The groups are shells around one centre, one inside the other: the same stretched ball of 6 dimensions in 8 sizes.
Known rows, each followed by its group:
[ -8 -39  28 -30  16 -23 -27  -3  -1 -17 -23  33 -17   9   8  22  -5  -6
  18  -6  12  -8]	S
[  6   6   3 -47  20  -4 -62  26  -5   5   2 -25 -29  25 -28  -9   9   7
  13  12  42  16]	C
[-12 -38  24 -26  26 -12 -25   0  -7 -32 -21  30 -16  27 -14  47 -25 -11
  12  11   1 -11]	T
[ -4 -25  10 -25  42  -9 -49  19 -12  -6   9  -9  -6  39 -43  11   3  -1
  11  12  17   0]	A
[ 27   7   3 -37  29   5 -66  45   0  13  29 -52 -18  31 -54 -30  19  18
   9   7  45  28]	R
[-15 -33  14 -33  30 -24 -43   2 -14  -3 -20  22 -14  28 -12   9   8  -7
  14   0  18 -10]	A
[ 17 -43  31 -15  16   8  -9  13   5 -55 -19  21 -21  37 -25  58 -53  -7
   9   3  -6   5]	S
[ 25 -23  28 -29   8   1 -26  21   8 -24 -16   7 -26  20 -18  12 -18   6
   7  -7  19  13]	A
[-10 -27  11 -29  29  -5 -39  10  -8 -26  -8   4 -19  39 -25  39 -22  -9
  18  15  11   1]	T
[ 26 -12  22 -32  10   6 -34  27   9 -23  -3 -11 -28  20 -24  13 -19   8
  10   2  24  20]	K
[ 35 -25  47 -25   1   4  -7  18  15 -39 -26  27 -26   3 -17  27 -33   9
  -8  -4   6   3]	S
[ 35 -21  38 -19  11  23  -9  28  15 -57  -6   1 -26  24 -40  55 -59   5
  -2  15   0  14]	G
[-20 -10   2 -44  26 -10 -55   7 -13 -10 -13  -1 -28  34 -16  26  -8  -9
  21  20  27   0]	G
[  4  -5   2 -35  34  -5 -63  30  -6   5  24 -37 -15  31 -39  -7  13   6
  20  13  36  17]	S
[ 54  -4  27 -23  19  26 -30  50  10 -28   8 -28 -22  35 -70   5 -27  19
 -15   9  19  24]	T
[  4 -11  24 -37  18 -10 -40  15   2  -9  -4   2 -21   5 -15  10  -1   5
   8  10  25   2]	R
[ -7 -65  17  -7  44 -20 -29   7 -12 -18  -1  18   6  49 -27  21  -3 -11
  22 -12  -2  -5]	Z
[ 56 -18  42 -14  14  28  -9  43  17 -49   4 -10 -20  25 -60  32 -48  16
 -14   7   2  19]	Z
[ 31  15  14 -44  14  12 -52  39   3  -4   0 -29 -33  22 -47 -10  -4  17
  -5  14  39  20]	C
[ -3 -14   3 -38  32 -14 -59  19 -13   9  -3 -10 -17  35 -32 -13  18   2
  11   4  33   4]	Z
[  1 -22   8 -27  39 -11 -54  23 -10   3  13 -17  -7  36 -41  -5  14   3
  13   6  25   6]	T
[-12 -38  17 -25  27 -10 -31   3  -8 -31 -16  19 -17  36 -15  45 -25 -13
  20   9   5  -4]	K
[ 48 -23  40 -21   3  19  -8  31  16 -47 -19   9 -29  23 -37  30 -46  11
  -9  -3   6  16]	S
[ 21  -4  20 -40  11  -1 -42  25   3  -8 -13  -4 -30  18 -25  -4  -3  10
   2   2  32  12]	T
[  7  -6  15 -39  23  -5 -48  21  -6  -4 -10  -3 -24  24 -33   0   2   6
   0  10  28   3]	C
[ 10 -41  17 -12  34   2 -30  22  -1 -32  12  -8  -7  45 -39  35 -25  -4
  19   5   4  11]	Z
[ -3 -68  24  -5  36 -13 -16   4  -7 -37  -9  27   0  47 -22  44 -26 -14
  21  -9 -10  -5]	C
[ 38 -22  28 -24   9   6 -27  32  14 -23   2 -11 -22  20 -27   4 -16  12
   9 -10  21  24]	G
[ 23   7  20 -41   8  11 -41  30  10 -20   2 -22 -35  12 -27  16 -21  11
   7  17  31  21]	C
[-22 -46  17 -28  28 -24 -33  -7 -14 -18 -30  37 -15  33  -3  31  -8 -15
  18  -1   7 -14]	A
[  7 -17  14 -25  36   7 -39  25  -8 -25   3 -10 -15  44 -54  31 -23   0
   2  22  11   3]	G
[ 56   3  29 -31   7  20 -33  47  16 -18   6 -28 -29  16 -49  -9 -15  24
  -9   0  30  29]	T
[ -3   4   2 -47  22  -5 -63  22  -6   2   4 -24 -29  25 -24   1   6   3
  18  17  40  13]	C
[ 41 -18  30 -18  18  15 -25  38  13 -31  14 -21 -17  24 -47  16 -26  13
   3   3  14  23]	A
[ 43 -12  18 -20  26  22 -35  47   6 -26  18 -35 -18  44 -67  10 -25  13
  -1   8  18  27]	A
[ 19 -69  44   1  25  -4   3   9   7 -52 -10  34  -1  29 -22  51 -40  -6
  11 -13 -18  -2]	G
[ 20  24   6 -50  20  11 -62  38  -3   1   3 -36 -34  26 -51  -9   0  15
  -5  25  43  17]	R
[  6 -44  34 -17  23  -5 -14   7   1 -40 -16  29 -12  24 -21  46 -32  -5
   7   4  -5  -6]	K
[ 39  -9  18 -24  31  11 -44  45   1  -6  17 -31 -12  36 -66 -15   1  18
  -7   4  25  19]	T
[  9  -1  12 -35  23  10 -46  27   1 -23  10 -25 -26  28 -39  29 -23   3
  11  26  23  15]	R
[  7 -42  21 -16  37 -11 -32  17  -6 -16   3   6  -2  36 -36  13  -3  -1
  10  -3   7   0]	K
[  3  14   4 -50  18   5 -59  26  -3  -8   1 -27 -36  25 -31  12  -9   5
  11  27  38  15]	S
[ 40   1  27 -30  19  17 -35  41   8 -20   9 -23 -23  20 -57   6 -18  18
 -11  15  23  17]	K
[ 23  -4  10 -34  20   8 -49  35   2 -11  10 -30 -25  33 -41   1  -8   9
  11   8  31  23]	K
[ 15 -35  34 -24  15  -9 -20  11   3 -25 -20  26 -17  15 -15  19 -15   2
   3  -6   8  -2]	K
[ 11 -39  21 -14  32  -2 -30  21   1 -27  12  -6  -6  35 -35  28 -18  -1
  17   3   6  10]	Z
[ 30 -35  31 -12  33  -1 -26  30   1 -17   7   0  -2  29 -52   3  -6  10
  -5  -4   7   4]	R
[-25 -36  15 -39  16 -28 -39 -11  -9 -12 -32  33 -25  18  18  25  -3 -14
  28  -3  19  -8]	G
[-22 -22  10 -39  28 -22 -50   2 -10  -3  -6   8 -17  18  -5  17   6  -7
  24  11  24  -5]	Z
[-13 -47  16 -25  30 -28 -39   1 -10  -4 -13  23  -7  28  -5   6  11  -8
  23 -13  15  -6]	S
[ 27 -24  17 -16  42   6 -40  38  -7 -12  15 -20  -3  48 -72  -1  -4  10
  -6   6  13   9]	R
[ 31 -14  17 -20  36  13 -40  42  -2 -17  16 -27 -11  45 -71   5 -13  11
  -5  12  16  15]	A
[ 24  23  -3 -44  28  13 -73  49  -1  10  31 -65 -26  34 -61 -21  11  17
   8  23  50  31]	R
[ 17 -49  30 -12  32  -9 -20  16  -5 -22 -13  23  -3  36 -38  12  -9   1
  -2 -11   0  -6]	Z
[  8  15   9 -56   6  -3 -58  22   1   3 -14 -15 -41  11 -14  -8   4   9
   9  12  47  15]	G
[ 28 -23  28 -23  25  -1 -31  28   1 -12  -2   0 -12  24 -43  -3  -3  11
  -5  -3  16   6]	C

New rows, each followed by its group:
[ 16 -45  41 -18  14  -5  -6   7   5 -42 -29  39 -17  19 -16  40 -34  -2
   0  -5  -4  -7]	C
[  4 -17   8 -33  34 -14 -56  23 -11  11   3 -11 -12  31 -35 -19  22   6
   9   0  31   5]	Z
[ 24  10  20 -45  11   6 -45  30   3  -7 -12 -11 -34  15 -35  -4  -5  14
  -8  13  35  11]	A
[-14 -70  23  -9  38 -23 -20  -5 -13 -29 -19  40   0  44 -13  38 -15 -17
  21 -11  -8 -14]	C
[ -6 -30  14 -35  16 -19 -42   5  -4  -8 -17  13 -22  22   2   8   2  -5
  24  -8  25   4]	R
[ 41   0  21 -31  23  10 -44  44   2  -3   5 -24 -20  28 -61 -21   2  20
 -14   4  30  17]	Z
[ 43   6  29 -37   3  17 -33  38  17 -23   1 -21 -34   8 -35   7 -23  18
  -3   9  29  25]	K
[-23 -47   2 -25  37 -28 -50   1 -15  -2  -2   8  -7  41  -6  11  11 -13
  37  -8  19   0]	G
[ 16 -30  28 -27   9   0 -21  13   4 -35 -25  19 -27  26 -14  31 -31  -2
   8  -4  10   6]	Z
[  9   9  15 -46  15   0 -52  24   2  -5   1 -18 -30   9 -26   5  -2   9
   6  20  36  11]	T
[  7 -23  24 -30  23 -12 -37  15  -1  -8  -7   8 -15  15 -21   4   2   4
   7   0  20   1]	C
[-24 -45  11 -26  31 -23 -39  -4 -11 -17 -11  19 -12  33  -1  32  -6 -15
  32   1  11  -5]	C
[ 22 -63  41  -5  21  -6  -2  11   6 -42 -16  34  -5  28 -20  34 -30  -2
   7 -18 -10  -1]	Z
[ 61 -15  44 -19   5  25  -9  42  20 -43  -8  -3 -26  19 -50  19 -41  19
 -16  -2   9  20]	A
[ -2 -35  24 -23  33 -17 -35  10  -6 -11  -1  12  -5  20 -24  15   2  -1
  10   3  11  -6]	G
[ 22 -18  22 -23  33   2 -38  31  -2 -12   9 -12  -9  31 -54   3  -4  10
  -3   8  16   6]	T
[ 65  27  32 -38   1  38 -33  58  23 -30  13 -45 -39  10 -63   7 -35  29
 -18  22  32  35]	R
[-20 -56  32 -23  18 -26 -16 -15  -2 -33 -31  51 -14  13  18  50 -22 -16
  25  -5  -2 -15]	R
[ 11 -55  36  -9  23   1  -4   8   2 -55 -21  34 -12  37 -26  61 -50 -10
   7   1 -15  -5]	T
[ 30 -47  46  -9  14  10   4  16  11 -60 -19  30 -16  26 -30  57 -55  -1
  -3  -1 -14   1]	A
[ 52   0  30 -29   7  25 -26  44  16 -33   1 -22 -31  22 -50  14 -34  18
  -9   8  21  26]	K
[ 22   8  13 -44  12  10 -48  32   1 -12  -9 -19 -36  27 -38   4 -13  10
   0  14  34  17]	S
[ 48 -21  37 -15  17  21 -15  39  14 -41   6 -11 -17  26 -54  26 -38  14
  -8   5   6  18]	C
[ 20 -36  35 -15  24   6 -13  18   3 -43 -12  18 -14  31 -39  44 -39   0
  -3   8  -4  -1]	C
[ 34 -27  34 -23   9  11 -14  24   8 -40 -24  15 -26  29 -33  27 -37   5
  -6  -3   7   9]	R
[ 52  -3  34 -26   6  27 -21  43  18 -39   2 -20 -30  20 -49  22 -40  17
  -8   9  17  26]	C
[-32 -80  16  -6  50 -30 -24 -12 -22 -28 -19  45   8  56 -15  47 -13 -25
  26  -7 -15 -22]	R
[ 31 -14  17 -22  25  14 -37  38   5 -23  17 -29 -17  36 -52  13 -20  10
   7   8  19  23]	K
[  9   5   9 -40  25   7 -52  29  -4 -12   3 -24 -27  31 -44  14 -12   5
   4  25  29  12]	A
[ 35 -38  39 -10  18  13  -8  26  12 -49  -2   7 -14  28 -40  41 -44   5
   0   1  -4  11]	C
[-19 -28  10 -32  32 -17 -46   5 -11 -11  -3   5 -14  29 -15  26  -3  -9
  23  12  17  -3]	C
[ 22  26   9 -52  17   5 -65  39   1  12  10 -39 -33  12 -43 -24  14  19
  -2  19  50  20]	A
[ 12 -67  46  -7  19 -13   3   0   4 -45 -30  53  -7  21  -8  44 -33  -7
   6 -17 -15 -12]	S
[ 15  -5   4 -33  26  10 -52  34  -1 -16  15 -36 -24  42 -45  14 -15   4
  16  16  29  23]	S
[ -9 -33  14 -30  29 -22 -44   7 -10  -2 -11  13 -12  27 -13   3  11  -4
  18  -4  21  -3]	C
[ -3 -48  15 -15  43 -13 -34  12 -14 -16  -5  13  -1  49 -39  19  -5  -7
  10  -2   3  -7]	T
[ 35   1  14 -28  25  20 -45  46   6 -19  24 -44 -21  34 -62   7 -18  14
   3  18  26  27]	A
[ 38 -29  28 -12  25  16 -21  36   7 -38   8 -12 -13  40 -56  26 -34   8
   0   3   5  17]	K
[-10 -50  14 -15  45 -17 -37   9 -15 -15  -1  12   1  47 -33  22  -3  -9
  17   0   4  -7]	C
[  9   7  12 -48  13  -4 -55  23   1   0  -4 -16 -32  12 -19  -5   4   9
  10  12  40  13]	K
[-14 -62  36 -17  21 -23  -9 -13  -3 -39 -32  56 -10  18   8  53 -27 -16
  18  -6 -10 -18]	Z
[ 27 -29  44 -26  -1   5  -6  13  14 -46 -30  30 -30   7 -10  41 -43   3
  -1  -2   4   4]	Z
[ 20 -41  41 -19   9  -3  -7   9  11 -42 -22  31 -19  12  -9  38 -34   0
   7  -7   0   1]	T
[ 19 -53  36 -13  17  -7 -10  11   4 -36 -22  32 -12  28 -16  28 -26  -2
   8 -17  -2   0]	A
[ 13 -65  22   2  46  -5 -20  20  -8 -32   7   8   8  58 -50  28 -19  -6
  13 -10  -9   2]	R
[ 40  21  13 -42  16  17 -56  49   7   0  17 -48 -31  21 -55 -20   1  23
  -3  14  44  30]	K
[-11 -18   5 -34  40 -13 -55  15 -18   0  -4  -2 -13  41 -39   6   7  -3
   8  14  22  -5]	R
[ 32 -26  29 -25  10   3 -25  25   8 -24 -14   5 -24  24 -26   7 -18   8
   3 -11  17  14]	S
[ 38 -38  37 -10  17  18  -5  28   9 -55 -11  10 -18  39 -46  46 -53   3
  -4   1  -7  11]	Z
[ 65  10  34 -31  -2  37 -22  52  24 -42   3 -31 -39  18 -54  18 -46  23
 -12  11  24  36]	G
[ 37 -18  29 -26   7  15 -21  29  10 -38 -16   0 -30  29 -34  24 -37   7
  -1   0  14  18]	R
[ 14 -63  45  -8  13  -5   4   3  10 -56 -23  42 -12  20  -4  58 -47  -8
  14 -12 -14  -2]	R
[ 33 -50  40  -4  22   9  -4  23  10 -50  -2  13  -8  32 -39  43 -43   2
   4  -5 -10   8]	A
[-17 -41  10 -24  36 -20 -43   5 -12 -11  -1   8  -7  35 -16  21   1 -10
  26   2  13  -3]	K
[ 15 -44  23 -13  27   2 -22  20   1 -37   0   3 -11  42 -33  37 -31  -4
  15  -1   2  10]	K
[ 21   3  16 -45   5  -2 -48  26   7  -3  -5 -16 -34   9 -14 -10   3  12
  11   0  41  21]	R
[ 20 -31  34 -24  12   3 -15  15   5 -39 -25  24 -24  24 -23  35 -35   0
  -1   1   4   1]	K
[ 14 -15  29 -35  12   0 -27  15   2 -26 -24  16 -28  17 -22  24 -22   3
  -2   8  15   1]	C
[ 32  -9  14 -26  30  12 -44  41  -2 -12   8 -25 -17  44 -64  -3  -8  12
  -6   8  23  16]	A
[ 52 -14  41 -20   8  24 -12  39  18 -44  -2  -6 -25  18 -50  27 -43  16
 -12   6   8  18]	C
[ -4 -35  14 -27  24 -11 -37   9  -5 -20 -12   9 -18  35 -13  24 -13  -8
  22  -1  15   4]	K
[ 27 -11  12 -28  28   8 -47  38  -2  -9  10 -27 -17  41 -54  -5  -4  10
   3   5  26  19]	K
[ 39  13  19 -41  11  16 -45  42   8 -10   1 -29 -33  20 -48  -8 -10  19
  -7  11  36  23]	K
[ 14 -85  44   8  32  -8  10   3   0 -57 -21  51   5  42 -26  57 -44 -12
   7 -18 -29 -12]	R
[ 27 -22  29 -28  12   3 -25  23   4 -25 -21  11 -25  25 -30  13 -20   7
  -3  -3  15   7]	A
[-12 -49  12 -21  31 -15 -34   3 -10 -24 -12  16 -12  44 -12  33 -15 -14
  27  -3   7   0]	T
[  2 -17  20 -35  16  -2 -33  11  -2 -27 -21  12 -28  25 -18  33 -24  -3
   8  12  15   1]	C
[-29 -43  -1 -25  43 -22 -52   2 -18  -9   2   2  -7  49 -16  25   2 -17
  36   5  15  -1]	S
